There are 10 hidden switches. A switch that is on adds its own fixed numbers to the row, and there is some noise. The rows also spread widely along 13 directions, which tell nothing about the answers.
Known rows, each followed by its switches (1 for on, 0 for off):
[ 15  -9 -20  -5  -5 -14  -6 -23  31 -24 -31  18  13 -15  -2  30  19  20
 -11  -3   5  -6  24   5   0  -2  -8 -20 -28  -8 -16   2  -7  12  -7 -14
   1 -42  -3   1  15  -1] | 0 0 0 0 1 1 0 1 0 0
[ -4   5   6  12  20  20  17   1  -3   9   0   5   6   1  -7   1  12  -7
  18 -19   6  -3 -12  13  14  18  -8  -3   0  -5  -6  -1  -8 -11   8   9
 -10  12  22  15  -4  18] | 0 0 1 0 0 0 1 0 0 1
[ -3   1  13  12  21   1   4 -33 -18   0  -3 -11   8   3  -9  11   7   3
   6 -15   5  13  -9  14  11  19 -18  -8  -2  -4 -13  -2 -12   1   0   3
  -2  -6  17  13  -1   5] | 0 1 1 0 0 0 0 0 0 1
[  7   7   9   7  25   4   9 -26  -9   7  -4  -3  11  -8  -8  10   6  12
   4 -16   1  -5  -8   7  12  10 -13   0   1   3  -1  -8  -3  12  -9  -6
   4  -9  20   7  -3  14] | 1 1 0 0 1 0 0 0 1 1
[ 10  -3  14   0  39  -5  21 -21  -1   9  -8   4   4  -2  -1  24  10   1
   3   9   1  18 -16   5  -8   7 -14   2  -5  -5   1   7 -14   9   3   5
 -15 -16   0  12  -4  24] | 1 0 0 1 0 0 0 0 0 0
[ -2  12 -25   2  -4  11  43  20  26  -1  -8   0  13   6 -12  -7 -24   8
  20 -10  -1  12  -7 -26  -3  11  -9   6  -4   1  17   0  10  -9  12  11
  -4   2  18   2 -19  13] | 1 1 1 1 1 0 0 0 1 0
[ -6   7  24   2  17  16  10 -21 -28  12   1 -20   5  12 -28  -5   4   0
 -13 -38 -13   3 -18  11  20  16 -15 -11  -3 -31  -6 -12  -2   2   7   9
  12 -23   7  21   8  14] | 1 1 0 1 1 0 0 1 1 0
[ 18  -6  -5  -2  24  -5  10  -9   9   1 -23  -5  14 -15  -8   5  -2   3
   4   8   7   3   3 -21  -5  12 -21 -11 -17   0  -5  -2  -5   6  -8   2
  -5  -9  17   0  -2  19] | 0 0 1 1 0 0 1 0 0 1
[  1  25   6  18  19   1  17 -38  -7  19   7 -17  -5   6 -17   4 -16  22
  22 -36   3  -3 -20  14   8   8  10  -6  -7  12  -5   3 -15  17  -9 -10
  -9 -20   2  -7  -3   3] | 1 1 1 0 1 0 0 0 0 0
[ 15  10   3   5  20   5   4 -14   5   5  -6   0  -3 -14  -2   2   5 -15
   4 -12   4  -4   6  -2  -3   9  -5  -4 -16   1 -14   6   1   1 -10  14
  -8  12   8  -4   7   2] | 0 1 1 0 0 0 1 1 1 0
[ 12  -2  -2  10  12  11  19  -4  -5  -4 -10 -18  14  -3   0 -21   0   6
   4 -12  -9   1   5 -31  -4  26 -25   0  -9   1   8  -7 -13   6  -7  13
   4   6  14   4 -10  21] | 1 1 1 1 1 0 0 0 0 0
[ 13   3  17  13  42  15  20   2   8   4  -5  11  16  -3   4  23  13 -11
  -1   2   2  -4  -3 -13  13  16 -20  -5   7 -21  -1 -10 -10   3  10   7
   0  -3  32  19  -7  33] | 0 0 0 0 1 1 0 0 0 1
[ 11  -5   2  23  11   6  -3 -19   1 -12 -11 -20   9 -16   1 -15  17  -6
  -4 -23  -6 -19  19 -23   2  15 -18   0 -15  -7   0  -2 -21   6  -2  19
   0  24  13   6  -1   8] | 1 1 0 1 1 1 0 1 0 0
[ 12  23 -20   6  -1  20  28  25  30   3 -14   4  11   2  -2   1 -14  -3
  16 -21   1 -16  -4 -14   5  13   7 -10  -9   0 -10   7   2 -13   4   4
  -5  -2  17  -5  -6  16] | 1 1 1 1 0 0 1 1 0 1
[ 10   3  14  15  18  -2  -2 -34 -12   7  -3 -35  -5  -6 -20   1 -10   5
  -1 -27  -1  -5   0  -3   2   9  -3  -5 -15   4  -4   2 -12  16  -8  -3
  -4   3   3  -3   6   5] | 1 1 1 1 1 0 0 0 0 0
[  6   1   0   6  11  11  10 -14   1  -9 -13   6  14   5  -4  12   2   4
   6  -4   8   7  -4   7  10  15 -15  -3   3   0  -9  -5   4   2  -5   5
   1  -1  24  14  -3   6] | 1 1 1 0 1 1 0 1 0 0
[ -6  22  -6  -4   5  27  34   3 -18  22   0 -19   4  17 -26 -24 -31   2
  20 -27   2   0 -32 -10  20  20 -18 -10  -1  -4  -9 -11  18  -1  -8   8
  10 -15  25   5  -3   4] | 0 1 0 1 1 1 0 1 1 1
[ 21  12  12  24  29  -1  14   3  37  -6 -20  10  19  -4   6  38  -1   1
  -6  -6   1 -10  10 -13   7   6  -2 -14  -5 -29  -6  -1 -17   0  23  -8
  -4 -13  23   7 -10  24] | 1 0 1 0 0 0 0 1 0 0
[ -5  -1  -7  -8   1  15  16  -8   7  13  -6   3  -6  -9 -24   2  -4  -3
  19 -12  15   6 -12  17  10  -1  -9  12   0  11   4   0  16  -9   2  15
 -13  21  18  16  -4  -3] | 0 1 0 0 0 0 0 0 1 0
[ 12   3   7  15  27   4   4 -15   9   8 -16  -2   5 -23  -9  -4   6  -3
  11 -16   9 -14   3  -2   3   7  -7  -5 -16  -1  -9  -2 -10   2  -6   7
 -12  15  13  -2  -1   9] | 1 0 1 0 0 0 1 1 1 0
[ 16  13   2   8  18  14   9  -6  -1 -14   4  17  25   1  26  16  23   1
  -3   1 -16  -4   4  -1  -2  27 -19  -3  12   0  -6  -4  -9   6 -16   4
  12   2  21  12   4  29] | 0 1 1 1 0 1 0 0 0 0
[  2  17 -10  11  -6   5  11  -4  14  -9  -5   6  13  -3   1  -7   8  16
   5 -31 -13 -11   7   1   1  17  -3  -6 -14  -6  -1   1 -10   2  -1  -4
   6  -5  -1  -2   3   8] | 1 0 1 0 0 0 0 1 1 0
[  9  13   2  10  16   3   5 -16  10   1  -6   6  22 -11 -13  10   5  27
  -1 -20  -6 -15   3   2   3   7  -4   5   5  -3  19 -13  -5  14  -5 -10
  12  -4  21   7  -9  26] | 1 1 1 0 1 0 1 0 1 0
[  9   0   4   2  25   4   1 -42 -15   1  -4  -7  10 -15 -10 -12   0  10
   3  -5  12  12   7 -16   2  20 -28  11   3  16  16 -14  -1  22 -18  26
   2  21  22   8 -10   6] | 1 1 1 0 1 0 0 0 0 0
[ -8  13 -14  15  -2   8  14 -16   2  -6 -13  -2  17  -4  -3 -14   7  12
  18 -32  -2 -11  -2   3  16  15  -6 -15 -14   5 -21  -5  -7  -4  -5   0
  -5  -7  13   1  -1   1] | 1 1 1 1 1 0 0 1 1 0
[ 15   4  -2  -5  -3  17  13   1 -18   7  -3 -21  -2   1  -8 -21  -9   3
   5 -20 -12  -5 -12  -1  -9  20 -17   6  -9   8   1   4   9   9 -26  -1
  15  10   1  -3   8   6] | 1 1 0 0 0 1 0 1 1 1
[  1  14   2  -5  20   4 -10 -41  -8   3   8   9   9 -23 -11 -14  15   8
  -3 -24   3  -5  13   2   9  21 -16   8  -3   6   9 -12  -1  20 -18  26
   7  22  10   5   7   5] | 0 0 1 0 0 0 0 1 1 1
[ 10  14  16  30  36   4   0 -37 -10  14   1 -15   9 -18 -11  -3  -1  18
  17 -25   9 -24  -3  -4  10   7  -5   7   1  12  12  -6 -19  24  -5   2
  -4  20  27   0 -14  14] | 1 0 0 0 1 0 1 0 0 0
[ -1  -8   6   6  11  -3  -7 -29   7 -16 -17   6  17 -10  -9  27  24   8
  -8  -8   3  -2   4  19  16   3 -15 -16  -6 -16 -15  -5 -11  -4   4  -4
  -2 -14  14  22   8   6] | 1 0 0 1 0 1 0 0 0 0
[  5   4   6   3  10  -5  -2 -35 -19  -2  -8 -18   4  -4 -20  -4  -8   7
  -1 -14   4  14  -5   5  -4  12 -15  -4 -15  -1  -8   2   6   9 -10   8
   4   0   7  -1   3 -11] | 1 1 1 0 0 0 1 1 1 0

New rows, each followed by its switches (1 for on, 0 for off):
[  1   0 -21 -11 -18  22  25  22  16  -4 -16   7  14   9 -22  -4  -8  17
   6 -17   1   6  -5  -2   2  12  -9   5  -1  -3  20  -7  15  -9   6   6
   8  -5  18  16 -10  15] | 1 1 1 0 1 0 1 0 0 0
[ 15   5   8 -10  21  14   3 -20  -6  20  -6  -8 -14 -10 -15   9  -8 -16
   7 -15  16   1 -12  23   8   8   4   2  -6  20 -19   6  11   6 -21   8
 -16  12   3   2  15   4] | 1 1 1 1 0 0 0 1 0 1
[ 16   1   9   1  22  12   8  -1   8   2 -22   4  15  -2  -9  24   0  -8
  -5   1  11   2  -5   4  10   8 -10  -9   2 -13 -13  -5   9  -7   3   8
  -3  -2  28  17  -2  17] | 1 1 1 1 0 0 1 1 0 0
[  8  12  -6   1   9  -6   7 -18   7 -15  -8  12  20  -5   9  17  10  14
  -3  -1  -8   5   5   0  -3  14 -13 -14  -8   1 -11   1  -2   7 -11  -8
   5 -17   6   0   8  10] | 1 0 1 1 0 0 0 0 1 0
[ 11   5  12  27  19   3  -1 -18   7   7 -11 -24   0 -16 -13   1 -15  -2
  14 -24  12 -18   2  -2   6   7   1   6  -8   9  -2   3 -11   7   2   3
 -16  38  20  -1  -3   4] | 1 0 1 1 0 0 0 1 0 0
[ 20   4  10   2  30  -2  -7 -32  -3   0 -19  -4  16 -19  -8   8   4   1
  -5   1   6  -7   1   0   2   7 -18 -10  -7   1 -16  -6   2  12 -25   3
   3   0  21   1   5   8] | 1 1 1 1 0 1 1 1 1 0
[ 11   8  -6   5   1  14  15  10  10   2 -16  -1  10  -7  -3  -5  -6   8
  12 -20  -1 -15  -4   1   6  17  -8  -5  -8   3  -8  -3   3   0 -10 -11
   4   5  14  -2   2  12] | 1 0 1 0 0 0 0 1 1 1
[ 18  10  11  -5  23   6  17   6  15   4 -11   4  11  -1 -18  22 -14   3
 -16  -5  -2   5   0 -18   2  10 -11 -12  -5 -28   8  -8  11   4   7  -3
  12 -25  19   6   1  24] | 1 0 1 0 1 0 1 0 1 0
[ 18  11  12  24  33  -4   2 -41  -4   4 -21 -11  13  -8   4  25   0  11
   6 -11  10 -16  -5   2  19   4  -5 -26 -10   1 -37  -3 -16  14 -10 -19
  -8 -33  23  -2   2   7] | 1 1 0 1 1 0 0 1 0 0
[  8  -1  -6   0  -1  10   8   7  -1  -7 -14 -11  10  -4 -14  -5 -13  -3
   9  -1   2   0  -6  -6  -1  12 -18  -5  -8   3  -7   0  17  -8 -13  -1
   5  18  22   3   5   3] | 1 0 1 1 0 1 1 0 1 0
[ -2  11 -14   5  11  10  25 -16   8   8 -11  -7  10  -7 -21 -13 -24  10
  23 -11  22   4  -5 -25  17  10 -16  -1  -2  11   7 -10   7   4   4  20
  -9   9  32   5 -18   0] | 1 0 0 1 1 0 0 0 0 0
[ 25  14   1   4  19   7   4 -10   7  12  -6  -1   3  -9  -6  12  -2   8
   1 -18  -2 -20   1   6  -4   7   9  -1  -8   8  -3   2  -4  20 -17  -8
  -3 -10   5  -6   9  23] | 0 1 1 1 1 0 1 1 0 0
[ 13   9   3  -3  18  10  24  12  23  16  -6  13   0  -2 -12  31 -10  10
  10  -6   2  -7 -12  12   1  -4   5  11   4   0  13   0   9   8   5 -18
  -5 -10  15   7  -2  26] | 0 0 0 0 1 0 0 0 1 0
[  3  19  -2  29  21   0  14 -21   8   3  12 -15  -1 -16   3  -5   1  -2
  18 -28  -5 -17   6 -18  -2  10   3  12  -9  11  12  10 -21  10   6  11
 -10  29  11 -10 -11   7] | 1 1 0 0 1 0 0 0 1 1
[ 13  18  10   0  38   4  19 -28  -3   4   7   9  -2   3   9  27  -7 -18
   3  10  13  31  -8  -7   0  16 -11  -6   2   4 -14   9   6   5  -5  24
 -11  -3  14   3  -3   2] | 1 1 1 0 0 0 0 0 0 0
[ 13  -7  23   2  28  15   0  -4  -1   9  -6  -5   9 -10 -18   7  19  -3
 -15 -16 -11 -15  -2   2   4   9 -18  -1  -1 -29  12  -9 -15   2   3   9
   7   2  13  23   6  35] | 0 0 0 1 0 1 1 0 0 0
[  1   3  -3   3  14  -2   2 -39   4 -10  -8   7   8 -10  -9  13  10   6
  -4 -13  12  11  11  -1   8   7 -10   2  -6  -4   3  -2  -2  11   7  23
  -5  -2  11  13  -5  -5] | 1 1 0 0 1 0 0 1 0 0
[ -7  13  15   2  21   3   4 -39  -5  15  13  -8   2   1 -36   9  -3  21
  -5 -40   1   5  -9  16  13   8   3   8   2 -10  25  -8 -12  17   9   9
   3 -10   2  14  -3  16] | 1 1 1 0 1 0 0 0 0 1
[ 19 -13 -11 -20   1  11  12   9   3 -14 -26   8  14  -2   1  -4   6  -1
 -14   7   1  18  10 -17  -6  28 -33  -7 -12  -8  -3  -5  12   2 -11  12
  12  -8   8  10   6  14] | 1 0 1 0 0 0 0 1 0 1
[  7  10   2   2  25  -7  12 -19  10  -6  -8  17  20  -7  -8  21   4  13
  -2   4   4  12  -1  -3  -5   4 -13   4  -1 -14  13   1   1  11  10  11
   3  -7  17  10 -11  11] | 1 0 0 0 0 0 1 1 1 0
[ 10  -7   4  -9  30   4  17 -16  -3  10 -12   5   5 -14  -8  -6   9  -5
   6   7   3  13 -11  -1  -8   9 -25   9  -8   1   4  -1   1   7 -14  20
  -8   7   3   9   0  15] | 1 0 0 1 0 1 0 1 1 0
[ 15  -7  -4 -31  -1   6  -8 -21  -9  -7 -14   5   6  -5 -20   8   0   4
 -20   3   8  21   9   3  -1  16 -27  -5  -6  -2   0  -8  24   7 -21  17
  16 -13  11  14  13   0] | 0 1 1 0 0 0 1 0 0 0
[  0  17 -13   2   6   5   8 -21  19  -2  -6   8   5 -14 -13   1  -9   4
   8 -19  14  -3  11 -11  18   9  -4 -11 -12   5  -6  -8   9   2  -4  12
  -4  -1  18  -3   1  -7] | 1 0 1 0 1 0 0 0 1 0
[ -3   2  -1   5   3   3   1 -21   8  -9 -10  -5   8  -5 -20   7   1   7
  -4 -25   6  -1  10  -1  17  10  -6 -11 -11  -8  -3  -8  -2   0   7   6
  -2  -5  12  10   6   3] | 1 0 1 1 1 0 0 0 0 0
[  8   6   1   0  15  -6   2 -26   9  -3 -13   1   6  -9 -10  28   2   1
  -7 -10   5  -1   4   6  10  -2  -3 -12 -12  -8 -17   0   5   6   2  -3
  -4 -22  12   6  10   0] | 0 1 0 1 1 0 0 1 1 0
[ 11  15  -6   7  27  -1  30 -17   5   5  -1   4   6  -4   6   5 -11   4
  20   4   5  16  -8 -15  -9  12 -10   7  -4  20   3   4   0  12 -10   7
 -10   2  14  -7 -13   9] | 1 1 1 0 1 0 0 0 1 0
[  6   6   2  18  20  10   1 -20  14 -10 -14  19  22 -12   8  18  37   1
   3 -16  -1 -17   5  13  18  11  -9 -24  -8 -13 -27  -5 -24 -11  -5   0
  -5 -15  18  13   1  16] | 1 1 1 0 0 1 1 0 0 0
[  5  25  -4   1   8  26  18  -3 -11   9  17   3  -8   8  10   4  -7 -16
  21 -12   5   0 -12   5   9  20  -2   2   5  21 -14  11  12   1 -11  14
  -7  21  13   2   8   0] | 0 0 0 1 0 0 0 0 0 0
[ 33   4  10   5  29   1  -2 -11  28  -2  -7   6  -2 -20   8  27   5 -15
 -15  -1   3  -5  23 -13 -14   6   0  10  -7  -3   7   9  -6  14  -2  15
  -7  21   5  -2   3  18] | 1 1 1 0 0 0 0 1 0 0
[ 25  17  13  15  31  12  19  -6  -3  16   0  -1   0   1  13   6  -5   4
  15 -11  -3  -8 -12   3  -9  18   0   4  -3  12  -4   8 -13  19 -19  -7
  -6   4   3  -6   0  25] | 1 0 1 0 0 0 0 1 0 0
[ 18  24   4  11  33  -1  -5 -47   0   7  -9   2  19 -21  -3  13  -1  15
   2 -10  14 -15   2  -6  12   4  -7  -8   1   8  -9  -7  -6  24 -16  10
   2  -5  28  -1  -6   6] | 1 1 0 1 0 0 1 1 0 0
[ 11  17  11  15  29   8  19  -3   7   8  -1   1   9   0  -3  16 -12   2
   8  -9   1  -5  -4 -11   9  14  -8  -7   1  -7  -2  -8   0   8   2  -7
   1  -5  28   2  -3  19] | 0 0 1 0 1 0 0 0 1 0
[ 13  17  17  16  26  12   6 -21  -7   1   5  -3   8   3   4  13   8   1
 -12 -24  -7  -7   3  -6   9  18  -6  -3   3 -18   2  -3 -13  16   5  10
   8  -6  13  10  -2  17] | 1 1 0 0 1 0 0 1 0 0
[ 18   0  22  -2  22  14 -13 -19 -17  15  -1 -19  -3 -15 -25  -6  -2  -2
 -11 -24   4 -12   2   4   7  18 -12   5  -2  -1   9  -8   2  14 -17   8
   9  23  13   7  11  16] | 1 0 1 0 0 0 1 0 0 1
[ -2   3  -5  -4  10   3  25   4  -6 -14  -5   7  16  11  -3   9  11  -3
  -7  -2 -10  21  -3 -16   1  23 -24 -16 -14 -26  -6   1   3  -8  14   6
  12 -31  11  12   1  11] | 0 0 0 0 1 0 1 0 1 1
[-16   5 -12  12   6  11  25 -16   6   0 -11   1   4  -1 -14 -14   0  -9
  27 -19  16  11 -10   0  17  12 -11  -9 -14   1 -18  -1   1 -18   6  24
 -18   9  17   7  -8 -12] | 1 1 1 0 1 1 0 1 1 0
[ 12   0   3  -2  11  11  -1  -3   6   4 -15  -2   4  -9 -18  19 -14  -7
   6   2  20  -2  -2   7   9   4  -8   2   3   9  -5  -3  19  -1  -4   3
  -6  24  33  11   5   6] | 0 0 1 1 0 0 1 0 0 0
[ 22   1  -4  -1   0   7   3  -9   6  -1 -24 -17  13  -9  -5  -1  -4  14
  -7 -15  -5 -16   7 -19   4  11 -20 -14 -13  -4  -7  -7  -6   9 -16  -8
  11 -18  13   1   2  13] | 1 1 0 1 0 0 0 0 0 0
[ 24   9  11  17  37  -1   3 -37 -12  17   7 -27  -2 -20  -8 -16  -8   5
  13  -7   0 -11   0 -26 -19  11 -18  17  -8  14  21   4 -20  30 -22  19
   0  28  12  -9 -11  12] | 0 1 0 0 0 1 1 0 0 0
[  2   6  -1   3  -7   3  -7 -20   9 -20  -5   7  18   7 -11  31   5  21
 -13 -20  -3  -1   6  21  12   9  -3  -8   3  -9  -1  -5   2   7  -1 -14
  16 -19  15  16   8   5] | 1 1 1 0 1 1 0 0 0 0
[ 14  -1  -5 -20  11  -6  13 -10  22  13 -25   0   6 -11 -33   0 -16  21
  -7  -8   4   9   1 -11  -5   4 -18  -7 -22 -18   9  -9   5  14  -5   2
   4 -35  -1   0   2  12] | 0 0 1 0 0 0 0 1 1 0
[  8  -9   8  -3  11   8   5 -14  -3   5 -23 -17  -1 -12 -19  -4  -1 -14
  -5 -13   7   1  -1  -4  11   6 -21 -10 -15 -12 -18  -4   6  -8  -2  14
  -5   4  13  10   7  -2] | 1 1 0 1 0 0 0 1 1 0
[  3  19 -14   1   5  12  17  -7  -6  -7  -8  12  24   2  10  -9  12   8
  11  -9  -7  -1  -5  -2   4  23 -18 -13  -4   4 -20  -4   3  -1 -17   6
   8 -11  19   3   1  10] | 0 1 1 1 0 0 1 1 1 0
[  9  14   1  21  -4  13   8  -2   3  -2   4 -28  -8   5  -5  -6 -11 -10
   5 -33  -9 -14   3 -13   0  15  -3  -6 -17 -13  -8  13 -11   0   5   8
   3  13   5  -2   4  -4] | 0 1 0 0 0 1 0 1 0 0
[ 14   8  -7   5   0  17   9   2  14   2 -16  -2   4  -4  -1  -5   3   1
   4 -24  -1 -16   8  -6   8  17  -8 -12 -13  -4 -15  -3  -4  -2  -9   4
   1  -3  11   2   5  10] | 0 1 1 0 0 0 0 1 0 0
[  6   5 -15  13  -2   5  15  12  31 -21 -14  17  30  -2  12  23  15  18
   4  -4 -13 -14   9  -5   0   9 -13  -4   0 -13   6  -1 -15  -2  11 -11
   6  -9  20  14  -7  24] | 0 0 0 1 0 1 0 0 0 0
[  2  -2  -9   3   3  -3   9 -14  10 -11 -19   2  15  -1 -12   5  -2  18
   4 -10   7   8   9  -4   5  13 -16  -7 -12  -7   0  -6  -1   8   5   2
   2 -15  15   9  -4   4] | 0 0 1 0 1 0 0 1 0 0
[  3   8  10  15  31  -8  -7 -50  -6   3   2  -7   8 -21  -9   7  13  13
   2 -24   2  -8   5   8   8   9  -5   1  -5  10   1  -6 -16  19 -13   0
  -3   4  12  -1   1   9] | 1 1 1 0 1 0 0 0 1 1
[ 11  13   6  10  14 -12 -13 -24  16  -5   0  -2  -4 -14 -22  35  -9   3
  -8 -24   7 -11  10  17   0  -5  22   1 -14  -2   1  12   5  15   7 -12
  -4   6   3  -7  15  -2] | 1 0 1 0 1 0 1 1 1 1
[  8  13   7  24  26   2   4 -25   3  16   6 -18  -8 -16 -16  -3  -5   3
  16 -30   6 -22   4 -10   4   4   6   5 -15   3  10   4 -19  16   3   8
 -13  16  10  -5  -5   7] | 0 0 0 0 1 0 1 0 0 0
[ 11   4 -12 -18   0   4  24   9  28 -11 -12  17  -3  10  -6  29  -6  -7
 -14   0   2  26   8 -13  -1  13  -3 -19 -20 -19  -6   8  13  -6  11   7
  -2 -38  -7   3  11   5] | 1 0 1 0 1 0 0 0 0 0
[ 10   4 -15   0   5  11  28  14  34  -5 -23  22   7  -4   6  16   7  -1
  10  -3   7   1   1  -5   3   6  -6  -9 -13  -9 -10   6  -3 -11  12   7
 -14 -14   8   7  -5  11] | 1 0 0 0 0 0 0 1 0 0
[  9   8  15   6  18  -6 -13 -26  24  -6  -3   9  -4 -13  -8  50  14 -14
 -18 -16   3  -5  14  22  13  -4  10 -16 -11 -20 -22   6  -1  -4   8  -6
  -8 -11   6   7  20   0] | 0 1 1 0 0 0 0 0 1 0
[ 10  19  14   8  39  15   1 -26  -1  10  13   6  10 -13  -6   9  18  -7
 -10 -24  -4 -20   2  -6  13  11  -3  -1   5 -10   7  -8 -15  12  -4  19
   4   5  17   9   0  27] | 1 1 0 1 1 1 1 0 0 1
[  4  -2   1  19  -2  -7 -16 -20   9 -29 -16   8  22  -8   2  25  26  15
  -6 -16  -3 -11  18  22   3   9  -4  -9 -11 -12 -11   5 -15   1   8 -11
   3  -1  13  13   8   4] | 0 0 1 0 0 0 1 1 0 0
[ 11  -2 -10  -8  -4   4   8   6  18 -16 -15  11  15  -2  -1   7  12  10
 -13 -12  -9   4  14  -5  -6  19 -12  -2 -12 -13   8   1  -4   3   4   4
   9 -10  -2   9   5  17] | 1 0 1 0 0 0 0 1 0 1
[ 12   3  -7  13   8  -3  11   3  13  -3 -16  -4   8 -10  -6   3 -11   7
  17  -3   4  -3   1  -4 -13   6  -7   8 -12   7   3   8   2   4   0  -4
  -6  21  18  -3  -6   5] | 0 0 1 0 0 0 1 1 1 0
[ -2   7  -7  11  11   2  20 -10  -6  -7  -7  -2  18   3  -1   5  -3  13
  20  -5  -2   3 -17   8   3  16 -12  -7  -3  14 -11  -1   0   3 -11 -17
   1  -7  19   1   0  11] | 1 0 1 1 1 1 0 0 1 1
[  6  11   0   8  21   5   8 -15   3 -10   2  21   1  -9  12  17  26 -17
   3  -9   2   1   6   8   2  10   1  -3 -13  -1 -16  12  -1  -1   2  14
 -11   6   1   3  10   1] | 1 0 0 0 1 0 1 1 1 0
[  4 -16   3  15  16 -11 -10 -41   0 -18 -27   6  19 -25   5  14  38  15
   5  -7   4  -6  13  22  10   4 -17 -11 -14  10 -22  -8 -19   2 -16 -14
  -8  -6  14   9   4   6] | 1 1 1 0 1 0 0 0 1 0
[ 10  -5  -1   2  22  -4   5 -28  13  -5 -16  11   6 -17  -4  13  16   5
  -4  -6  11   3  13  -5   3   5 -11  -1 -15  -5   1  -1 -11  14   3  15
 -10  -8   3   8  -1   8] | 1 0 0 0 1 0 0 1 0 0
[  3  -9  -3  -1   8   3   8 -19  -7  -9  -9 -10  11  -2 -11  -1  10   6
  -5  -9  -3   9   4 -10   2  17 -28  -2  -8 -10   7  -6  -6   7  -1  11
  10  -9  13  15  -1   9] | 0 1 0 0 1 1 0 0 0 1
[ 11   7   3 -19  27  26  28  22  33  22 -10  22   1 -12 -27  -1  -1 -17
  -2  -9   6  -1  -7 -15   9   7 -12  -6  -8 -27  10 -12  10 -15   4  28
  -4  -2  12  12  -1  29] | 1 0 1 0 0 1 1 0 1 0
[ -4   5 -14  33   7  10  22  -4   9 -12 -26   4  28  -9  13 -22  20  16
  29 -24  -2 -21   4 -10  17  23 -19 -20 -17   0 -23 -12 -24  -8  -2  -7
  -6  -5  25   1 -11  11] | 1 0 1 0 1 0 0 1 1 0
[ 11  17  19  32  38  11  15 -15   2  19   3 -12   0  -6  -8   3  -1   0
  18 -31   1 -18  -9   3   1   7  10   8  -3  -1   7   4 -24  10   7   6
 -16  17  13   2 -12  24] | 1 1 1 0 1 0 1 1 0 0
[ 14  28  19  33  56   9  27  -4  25  16   9   4   3 -12   7  16  -3 -19
  13 -14  -3 -20  -4 -23   9   9   6  -8  -5 -13  -6   0 -23   2   8   8
 -19  11  20  -7  -7  32] | 1 0 1 1 1 1 0 0 1 0
[ 19  -2 -11 -21  -4  -6  -2 -22   6  -9 -23  -3   4  -5 -16  20 -15  12
 -13   3  10  12   5  -2  -3   4 -12 -11 -17   1 -11   4  19  15 -13  -2
   6 -27   1   0  15  -8] | 1 0 0 1 0 0 0 1 0 0
